The rows of a group lie close to one hidden flat surface of 13 dimensions, which passes through zero. Surfaces can cross.
In the rows, 100 means zero.
Some rows, each with its group after it:
[136,136,94,78,106,111,144,58,104,108,90,96,93,62,100,110,98,115,113,78,65,101,86,63,105] => V
[77,129,108,111,80,98,62,94,94,84,146,128,114,88,101,67,97,137,119,118,95,101,107,99,89] => G
[67,114,159,103,105,88,114,102,83,130,72,73,96,96,122,103,148,132,55,120,100,138,90,110,87] => H
[118,94,81,116,112,99,124,123,114,101,102,95,91,127,67,91,77,94,136,73,64,83,141,92,111] => V
[92,96,122,122,94,96,97,46,88,72,111,88,104,78,55,69,97,75,89,75,142,68,100,86,123] => V
[118,143,127,96,115,114,92,122,80,102,66,90,83,132,96,93,101,126,95,81,113,77,136,119,114] => H
[116,115,119,119,96,69,96,102,104,65,133,150,115,111,133,96,105,92,121,97,136,95,102,94,101] => Z
[94,91,107,116,85,64,96,127,86,98,133,124,92,114,134,100,123,120,116,139,116,127,117,94,69] => H
[103,90,63,81,127,66,128,96,114,105,139,86,87,64,157,128,69,111,92,118,100,78,71,69,97] => V
[103,102,146,136,74,58,81,86,139,97,110,154,111,122,116,79,136,125,127,77,129,113,119,84,116] => W
[94,151,131,111,101,111,66,99,140,84,118,143,138,148,125,63,87,125,116,45,92,73,115,134,143] => D
[97,90,80,72,83,68,99,87,105,96,49,95,109,47,124,105,147,88,94,74,79,84,129,110,98] => D
[117,118,94,93,107,108,88,91,95,57,155,140,117,117,96,93,86,92,124,116,123,85,84,78,81] => G
[83,114,112,113,68,77,80,108,81,111,120,123,98,121,131,96,128,127,115,123,123,123,108,110,98] => D
[62,57,84,102,94,90,48,131,112,99,90,94,107,61,83,88,89,112,81,102,109,68,129,111,93] => V
[81,53,57,94,86,78,97,115,116,113,100,73,81,108,121,92,113,102,105,123,65,121,125,113,69] => W
[112,81,112,123,120,85,87,86,115,81,80,62,65,110,119,109,79,59,68,132,140,105,71,126,113] => W
[82,79,78,108,84,113,95,108,109,154,106,71,66,101,86,95,76,152,102,103,88,107,115,90,110] => W
[113,93,109,128,87,68,81,104,89,93,77,111,82,71,64,120,118,93,120,120,131,88,110,73,110] => G
[50,119,120,105,89,102,76,101,51,106,118,77,98,97,97,90,117,118,76,146,112,113,90,120,89] => V
[83,69,112,81,110,75,91,87,83,60,108,92,103,97,90,76,140,87,74,103,147,68,125,85,64] => H
[77,76,60,68,88,115,95,106,99,106,123,124,143,81,107,115,102,90,99,89,93,92,79,95,92] => G
[134,119,89,97,97,101,122,131,82,122,67,114,92,91,104,131,86,107,115,56,119,64,127,93,135] => H
[104,109,104,93,62,92,63,66,94,93,76,118,96,69,88,95,148,114,114,118,104,120,97,90,91] => D
[108,78,117,109,91,112,58,50,134,60,80,92,87,88,79,44,95,83,80,91,120,105,115,118,87] => W
[84,153,128,119,100,77,94,114,78,99,88,113,121,23,86,120,111,120,114,119,63,94,88,91,119] => W
[120,102,92,80,93,118,82,91,128,92,79,111,102,169,100,93,135,90,119,104,70,133,102,115,82] => Z
[121,97,119,79,127,113,132,84,140,89,73,102,124,129,139,112,115,61,79,94,64,147,57,120,82] => G
[61,119,108,126,80,86,101,118,67,130,80,78,103,66,78,108,114,108,105,107,65,105,112,120,126] => D
[116,128,43,75,61,153,67,109,45,84,112,127,106,80,83,90,78,94,135,113,95,97,120,119,80] => D
[76,113,91,90,115,116,93,79,115,92,165,101,120,142,125,95,77,101,93,123,84,113,44,107,99] => G
[69,47,79,125,118,82,104,113,114,85,101,64,108,122,57,116,97,26,97,130,75,103,71,114,106] => W
[115,121,135,126,138,90,114,163,100,85,113,145,132,133,71,119,77,98,123,64,124,49,119,82,126] => Z
[123,76,75,89,77,106,76,84,117,98,115,130,86,95,75,79,100,137,129,81,130,78,135,53,85] => H
[112,89,116,101,100,62,92,52,130,74,52,75,79,71,96,85,142,83,89,99,92,99,111,94,100] => G
[109,122,109,115,96,104,106,108,83,129,68,97,92,104,90,130,95,99,101,77,120,81,98,109,150] => W
[84,76,96,114,83,80,82,66,129,90,111,83,86,97,111,59,100,99,95,84,109,94,120,111,108] => H
[115,85,41,73,59,93,106,139,73,116,68,117,97,99,129,111,125,93,129,67,95,88,166,125,92] => D
[87,84,118,135,109,88,78,153,83,81,74,95,103,96,54,98,93,71,100,112,111,84,135,127,103] => V
[95,110,112,75,136,108,109,116,131,102,79,96,127,148,100,119,123,97,92,96,49,108,80,108,95] => Z
[89,90,131,140,114,132,98,164,89,120,62,96,112,64,82,115,45,81,67,100,106,117,95,143,118] => D
[77,101,122,117,75,61,102,92,72,110,89,101,101,64,109,103,137,110,91,90,131,87,114,95,120] => W
[83,88,82,81,125,113,75,122,78,92,65,45,82,52,74,97,82,98,63,122,86,67,121,118,86] => V
[98,118,103,113,117,76,96,107,104,78,79,80,103,120,127,118,99,52,96,114,86,96,84,145,126] => W
[60,111,113,112,112,107,134,107,76,130,118,63,108,99,93,116,95,96,85,129,57,131,61,111,107] => D
[83,105,102,111,105,56,120,105,68,77,110,107,128,10,113,128,96,65,90,93,121,60,85,91,120] => Z
[108,105,52,65,115,132,116,110,70,104,113,80,97,134,80,114,79,87,109,93,90,67,100,96,99] => Z
[73,107,98,103,74,80,84,126,50,84,101,107,111,105,72,80,148,101,124,115,85,92,155,114,75] => H
[60,114,135,107,125,57,109,104,56,65,111,82,124,71,101,112,132,65,72,131,110,78,77,105,95] => Z
[112,90,116,108,119,92,57,71,124,67,89,75,65,65,69,64,80,121,79,110,133,66,121,79,93] => Z
[88,99,84,87,77,82,89,55,92,113,73,68,83,120,101,119,157,81,97,126,93,121,71,108,109] => D
[92,120,106,88,119,98,81,82,114,43,93,89,123,77,117,59,101,72,86,92,65,81,113,138,86] => W
[129,112,83,94,82,141,91,96,118,126,106,110,73,139,123,93,78,133,122,125,71,163,90,112,81] => Z
[91,136,119,108,101,106,90,91,87,88,126,97,93,89,100,60,85,140,103,99,90,90,125,102,93] => G
[93,126,118,96,128,96,123,128,80,86,120,116,135,99,123,131,97,78,92,119,92,103,61,107,97] => G
[134,109,140,108,104,103,114,95,117,77,94,137,111,157,119,85,120,83,105,83,117,133,109,110,87] => V
[75,101,140,125,102,57,119,125,109,111,87,105,115,62,127,103,128,114,89,102,73,121,112,108,94] => D
[129,118,107,79,109,115,68,62,129,96,31,88,87,67,68,113,118,111,95,99,87,91,84,84,114] => Z
[136,121,98,87,126,108,97,107,125,93,125,119,88,133,139,102,69,127,109,97,115,90,94,88,99] => G
[85,96,79,76,90,150,65,71,76,96,80,76,108,129,69,107,98,55,71,99,131,87,63,136,123] => V
[105,81,104,105,116,78,131,132,81,139,63,70,75,37,114,145,88,111,71,111,117,95,96,82,109] => V
[89,113,123,129,87,40,84,120,91,101,93,107,87,117,136,103,132,112,109,104,134,84,130,117,126] => D
[82,73,143,107,116,109,123,103,159,134,110,124,133,140,108,87,97,132,74,40,104,108,93,83,114] => D
[127,117,110,96,131,108,110,111,125,104,100,86,77,152,159,111,75,104,85,121,98,127,74,122,97] => G
[135,119,86,83,149,120,88,129,103,87,75,71,71,81,86,134,61,103,95,149,75,88,83,90,82] => Z
[153,66,35,48,121,102,97,110,136,62,82,108,95,112,127,111,94,63,115,94,83,81,119,96,63] => W
[89,104,114,92,109,91,123,155,82,99,66,122,141,58,102,135,132,80,101,119,47,130,97,115,71] => H
[35,57,78,73,98,94,107,90,88,98,149,69,115,137,103,74,140,98,77,130,82,113,96,102,50] => H
[114,67,71,84,95,99,120,121,73,103,61,92,93,76,91,132,119,60,96,108,107,107,107,101,77] => D
[151,118,56,69,67,97,113,55,98,99,58,113,88,39,81,115,132,94,147,80,63,97,113,62,101] => V
[126,90,92,115,116,110,78,118,137,91,93,91,67,133,113,100,67,96,111,142,80,134,94,119,86] => W
[97,123,113,86,78,77,118,82,73,106,79,114,116,100,130,108,155,94,100,74,112,98,110,109,110] => H
[86,68,117,124,84,111,70,93,141,95,119,118,102,85,85,47,80,132,96,91,106,117,127,95,78] => G
[109,47,86,94,100,87,112,63,134,105,86,106,111,89,59,136,122,62,97,86,124,91,60,52,117] => W
[88,72,122,125,115,99,99,125,119,104,79,72,90,148,107,89,96,77,76,105,100,123,113,141,99] => H
[138,117,109,97,117,113,111,124,90,120,31,94,84,70,84,132,82,106,89,64,121,67,119,98,134] => H
[109,93,146,131,87,103,130,105,96,158,72,104,81,90,95,122,98,132,83,81,140,129,92,86,130] => V
[92,98,96,86,103,116,97,46,143,85,103,110,141,107,64,95,118,72,108,79,59,106,57,89,114] => W
[79,101,107,97,87,90,85,81,77,115,88,62,70,115,102,100,141,108,83,152,102,136,88,113,85] => Z
[94,77,110,118,113,87,87,154,127,109,106,119,109,124,141,115,74,104,88,104,124,105,98,124,108] => G
[128,103,88,99,71,103,84,51,137,118,84,112,76,72,120,96,98,125,109,89,109,117,89,80,116] => H
[102,116,122,109,99,72,104,131,54,70,120,134,115,158,84,104,132,79,122,97,147,69,129,98,97] => Z
[98,114,105,103,118,108,77,66,129,64,163,116,109,115,99,73,70,107,106,116,108,88,68,82,94] => G
[88,85,106,102,98,112,47,143,121,89,93,126,116,123,95,83,96,114,97,102,105,94,130,125,82] => V
[130,53,73,99,97,89,90,112,149,138,76,98,60,125,131,124,87,121,99,92,129,104,106,86,111] => G
[111,80,116,103,101,83,76,48,138,68,56,88,97,65,101,89,115,64,71,80,128,87,88,108,116] => Z
[84,93,71,77,95,107,105,139,89,103,123,130,137,156,99,104,116,95,119,67,94,71,127,109,97] => V
[95,116,104,119,98,86,98,150,80,123,76,92,88,85,132,124,83,108,97,107,101,102,114,132,122] => D
[127,113,114,88,99,141,129,102,92,73,124,148,134,109,122,66,79,86,101,60,107,119,115,115,69] => Z
[94,104,88,90,152,112,119,105,88,79,162,77,103,132,109,114,50,82,79,128,117,76,52,90,94] => H

New rows. What belongs after each?
[105,130,112,112,95,47,74,101,91,86,72,102,88,91,130,135,145,91,114,152,100,111,83,109,111] => G
[63,81,113,109,87,88,101,105,139,125,100,113,129,92,86,82,125,133,105,66,56,108,119,95,104] => Z
[108,130,90,72,93,96,107,85,70,105,84,97,94,67,116,124,120,107,99,102,105,90,90,88,105] => H
[122,99,110,85,129,70,155,113,114,84,115,100,94,123,148,79,113,113,105,82,76,105,141,85,60] => V
[95,106,98,123,84,106,117,125,75,103,133,120,109,135,54,82,99,103,143,90,82,101,138,89,96] => D
[117,141,111,102,121,126,105,136,84,99,77,96,105,152,91,105,83,87,107,81,87,85,119,135,122] => H
[99,76,83,115,102,85,146,107,84,116,118,84,91,123,77,99,88,90,113,57,121,60,134,78,123] => V
[122,89,115,98,87,137,113,126,137,154,41,139,122,77,64,131,109,129,113,67,61,142,96,80,106] => H
[90,105,126,93,80,116,113,78,94,132,73,99,105,42,98,91,115,138,78,76,92,123,104,88,97] => Z
[151,130,102,86,101,118,111,92,122,111,67,123,92,103,98,127,112,114,130,114,59,143,76,79,90] => D
[116,147,129,100,126,135,70,94,106,91,88,90,84,92,81,87,72,135,91,131,79,111,86,100,94] => H
[78,137,87,86,88,146,96,104,49,107,120,112,135,85,62,106,86,102,109,94,90,87,80,106,115] => D
[102,136,114,111,82,84,72,36,101,57,139,119,98,89,110,61,107,103,119,97,126,82,95,93,114] => H
[106,80,105,99,87,96,103,51,139,127,85,100,95,105,107,114,119,101,88,83,119,118,59,81,124] => W
[133,93,102,89,105,118,72,76,127,111,75,82,50,90,95,88,82,150,84,106,131,95,110,74,94] => H
[106,112,53,96,110,65,92,102,91,82,117,90,89,89,97,145,97,75,134,147,76,73,69,83,115] => W
[109,101,65,110,103,74,74,129,79,46,132,104,82,104,111,77,79,83,129,126,114,63,151,114,78] => H
[115,99,109,124,116,107,104,108,140,107,127,122,105,78,98,101,43,121,109,85,101,94,86,75,118] => H
[103,95,145,114,114,141,102,102,101,110,70,74,82,101,104,74,66,103,46,92,129,123,103,135,97] => W
[39,112,134,129,96,67,80,61,108,74,134,85,126,112,75,48,127,103,97,83,90,71,110,107,123] => D
[59,103,134,147,93,72,104,136,58,108,123,101,107,125,83,104,112,96,101,114,130,94,107,115,121] => D
[106,108,115,83,102,135,105,114,80,73,104,132,134,72,64,71,102,105,102,85,85,103,129,91,53] => W
[100,104,66,111,92,89,79,95,114,62,130,103,98,89,100,62,71,90,129,80,86,60,138,113,109] => H
[101,90,92,94,75,77,130,67,86,122,124,92,71,115,124,83,129,126,110,86,121,109,124,72,92] => V
[101,88,127,104,110,111,96,130,93,123,95,107,90,116,108,107,85,123,73,87,160,89,110,99,104] => V
[123,103,115,131,108,124,90,135,81,78,97,104,86,131,69,81,59,77,105,100,132,94,133,127,98] => G
[110,144,81,97,132,121,91,92,99,76,107,77,99,81,88,123,58,75,113,149,44,101,46,107,110] => V
[122,73,109,139,79,70,78,131,118,103,37,90,59,96,125,105,113,80,109,135,93,153,131,146,91] => D
[97,58,50,50,78,119,55,66,129,112,93,85,76,129,149,87,114,115,72,103,127,106,95,116,76] => V
[113,123,66,60,114,144,128,124,67,107,102,109,130,113,97,135,75,76,102,64,94,68,85,106,115] => D
[111,98,119,102,140,110,138,95,118,95,90,60,89,101,88,78,74,98,80,73,72,90,116,98,95] => V
[124,135,89,70,121,111,110,79,126,76,133,115,112,149,152,93,93,100,111,98,74,104,74,103,90] => D
[104,80,91,108,70,105,71,90,98,97,90,104,83,69,58,70,106,121,115,93,112,91,144,86,86] => W
[113,83,80,56,94,124,105,94,64,132,64,58,55,132,132,114,118,106,60,111,145,113,103,117,80] => V
[115,103,107,106,110,79,105,114,113,69,92,110,104,50,102,80,96,104,111,94,76,92,135,92,77] => D
[85,50,31,49,71,100,100,37,97,102,127,82,92,94,87,93,139,93,104,107,103,95,86,57,65] => W
[128,121,108,108,100,76,65,87,132,77,96,128,93,104,115,115,111,105,124,130,109,108,80,89,105] => G
[131,115,78,80,70,137,132,95,72,134,64,127,116,112,110,140,108,63,115,53,111,118,83,117,133] => Z
[141,149,145,142,94,118,98,105,80,101,99,123,79,153,93,118,88,93,125,142,123,153,66,110,117] => V
[88,86,85,112,94,106,127,115,76,138,117,80,83,134,63,112,89,106,115,100,97,102,106,84,112] => D
[125,61,51,73,76,89,83,101,113,106,71,111,80,98,114,107,119,101,111,78,125,81,138,93,92] => G
[55,51,69,98,78,100,60,121,135,126,98,96,114,83,128,93,84,112,76,93,92,103,103,135,106] => G
[86,77,124,137,91,77,120,133,93,108,93,100,100,103,82,94,116,87,110,114,80,137,125,110,81] => D
[135,87,130,102,120,118,99,93,142,79,61,127,118,67,58,96,91,91,92,71,98,98,101,76,94] => D
[97,119,85,69,85,118,90,52,63,89,131,80,72,103,138,77,110,114,83,142,123,122,77,104,65] => W
[112,93,124,94,89,78,66,83,92,62,55,101,93,133,84,89,173,71,98,121,122,111,122,113,76] => Z
[72,110,97,85,85,120,102,86,105,127,107,82,109,132,102,87,125,119,98,103,56,131,89,114,91] => H
[105,97,85,95,81,79,82,97,126,102,119,118,88,129,149,98,131,119,130,152,65,164,90,107,64] => W
[70,96,77,87,57,119,126,132,75,153,114,128,126,136,104,100,124,126,126,57,71,117,134,110,104] => D
[95,115,60,84,108,114,90,114,64,112,135,74,75,90,125,119,54,119,94,136,118,78,79,101,103] => G
[100,104,100,89,128,121,137,113,108,122,102,98,127,116,91,127,78,91,89,62,92,77,76,93,129] => W
[140,75,106,126,123,79,94,124,118,64,117,127,85,97,116,119,63,66,106,136,147,107,82,86,86] => H
[80,55,43,62,122,102,134,109,78,107,133,61,99,140,104,117,89,74,81,88,123,55,97,89,93] => H
[91,128,100,77,97,96,132,104,61,111,112,103,111,81,95,94,124,133,110,79,81,81,130,75,85] => V
[128,92,72,87,115,125,110,104,106,87,107,94,91,114,83,96,66,86,112,88,93,83,109,94,92] => D
[97,70,106,101,116,112,124,85,99,98,158,93,88,112,72,87,81,115,92,124,121,110,81,47,63] => D
[117,61,100,117,124,99,121,141,96,86,108,127,119,124,41,137,87,52,116,104,122,86,89,69,98] => W
[84,59,79,112,84,95,80,113,113,114,162,148,121,92,90,125,85,113,116,126,134,106,61,60,95] => G
[51,106,111,132,101,58,113,102,93,72,137,111,148,48,66,85,109,82,122,95,55,76,103,89,111] => V
[92,96,99,82,105,115,80,89,128,98,111,90,91,137,111,61,107,134,91,107,79,115,117,105,68] => H
[96,80,105,98,136,87,117,53,143,95,99,59,97,158,75,96,107,73,83,64,110,59,79,80,136] => D
[110,102,95,107,93,137,97,133,75,111,109,120,100,62,70,98,60,119,111,109,97,111,113,93,83] => D
[112,110,54,51,71,127,110,101,84,107,123,144,126,119,117,95,119,118,134,68,82,100,123,92,73] => D
[116,91,118,71,131,120,103,131,100,114,50,78,83,98,103,119,116,124,65,129,95,123,98,95,57] => H
[68,58,109,153,65,62,70,104,136,104,112,113,98,113,79,64,111,104,123,90,107,104,138,108,118] => Z
[94,166,121,110,125,102,98,137,79,91,109,85,96,129,157,84,64,115,91,100,83,88,120,159,117] => W
[120,96,120,119,78,107,101,149,74,115,82,149,106,89,69,121,108,109,123,99,128,114,128,86,91] => D
[107,114,112,126,93,90,80,135,81,75,125,128,96,143,89,90,109,99,138,143,102,121,123,110,73] => Z
[120,138,89,102,105,119,102,125,102,117,104,97,84,149,125,104,66,116,120,93,81,100,107,128,125] => H
[110,117,124,85,140,131,117,100,110,80,120,124,138,91,91,106,69,98,80,75,108,76,66,77,101] => D
[89,84,113,119,88,63,108,96,139,140,116,113,88,102,130,101,105,157,102,70,124,90,113,69,127] => W
[144,71,106,91,110,116,106,105,137,97,53,131,111,66,69,122,98,85,102,79,103,108,96,70,86] => W
[130,94,137,116,113,103,134,93,104,85,65,93,89,133,80,79,111,69,94,77,105,118,126,106,89] => G
[74,124,95,105,94,109,114,100,96,114,101,106,137,50,67,92,86,111,113,52,51,73,107,100,132] => H
[85,116,132,67,145,127,116,74,112,104,99,69,108,80,99,83,92,141,49,86,86,87,80,80,88] => Z
[89,125,139,113,111,61,103,109,94,68,140,126,115,105,135,81,120,116,105,112,112,97,113,93,82] => G
[94,69,76,136,66,79,115,129,105,125,119,128,108,82,113,110,78,89,127,68,113,101,121,106,130] => Z
[78,89,107,98,72,93,106,80,127,127,107,150,149,78,124,128,127,94,100,71,100,122,50,94,128] => V
[85,154,110,129,87,72,112,115,41,123,120,92,83,148,86,136,129,106,143,145,91,108,86,98,133] => D
[104,98,117,95,120,93,97,122,118,52,129,158,151,97,125,90,99,82,100,86,114,90,101,100,73] => G
[112,108,129,119,111,93,106,140,104,72,78,129,128,106,101,106,104,62,110,93,87,108,113,129,98] => H
[93,84,83,105,107,87,127,136,87,134,129,91,81,150,125,131,87,107,103,114,115,102,90,93,107] => W
[114,110,134,131,104,126,99,129,80,107,131,135,102,141,64,110,79,110,116,129,133,127,79,80,95] => D
[104,96,92,54,101,91,115,89,72,72,99,138,149,76,129,123,139,65,78,58,148,59,87,90,94] => V
[109,99,50,59,84,95,116,85,66,94,115,117,116,107,88,132,138,78,128,101,105,81,87,69,90] => W
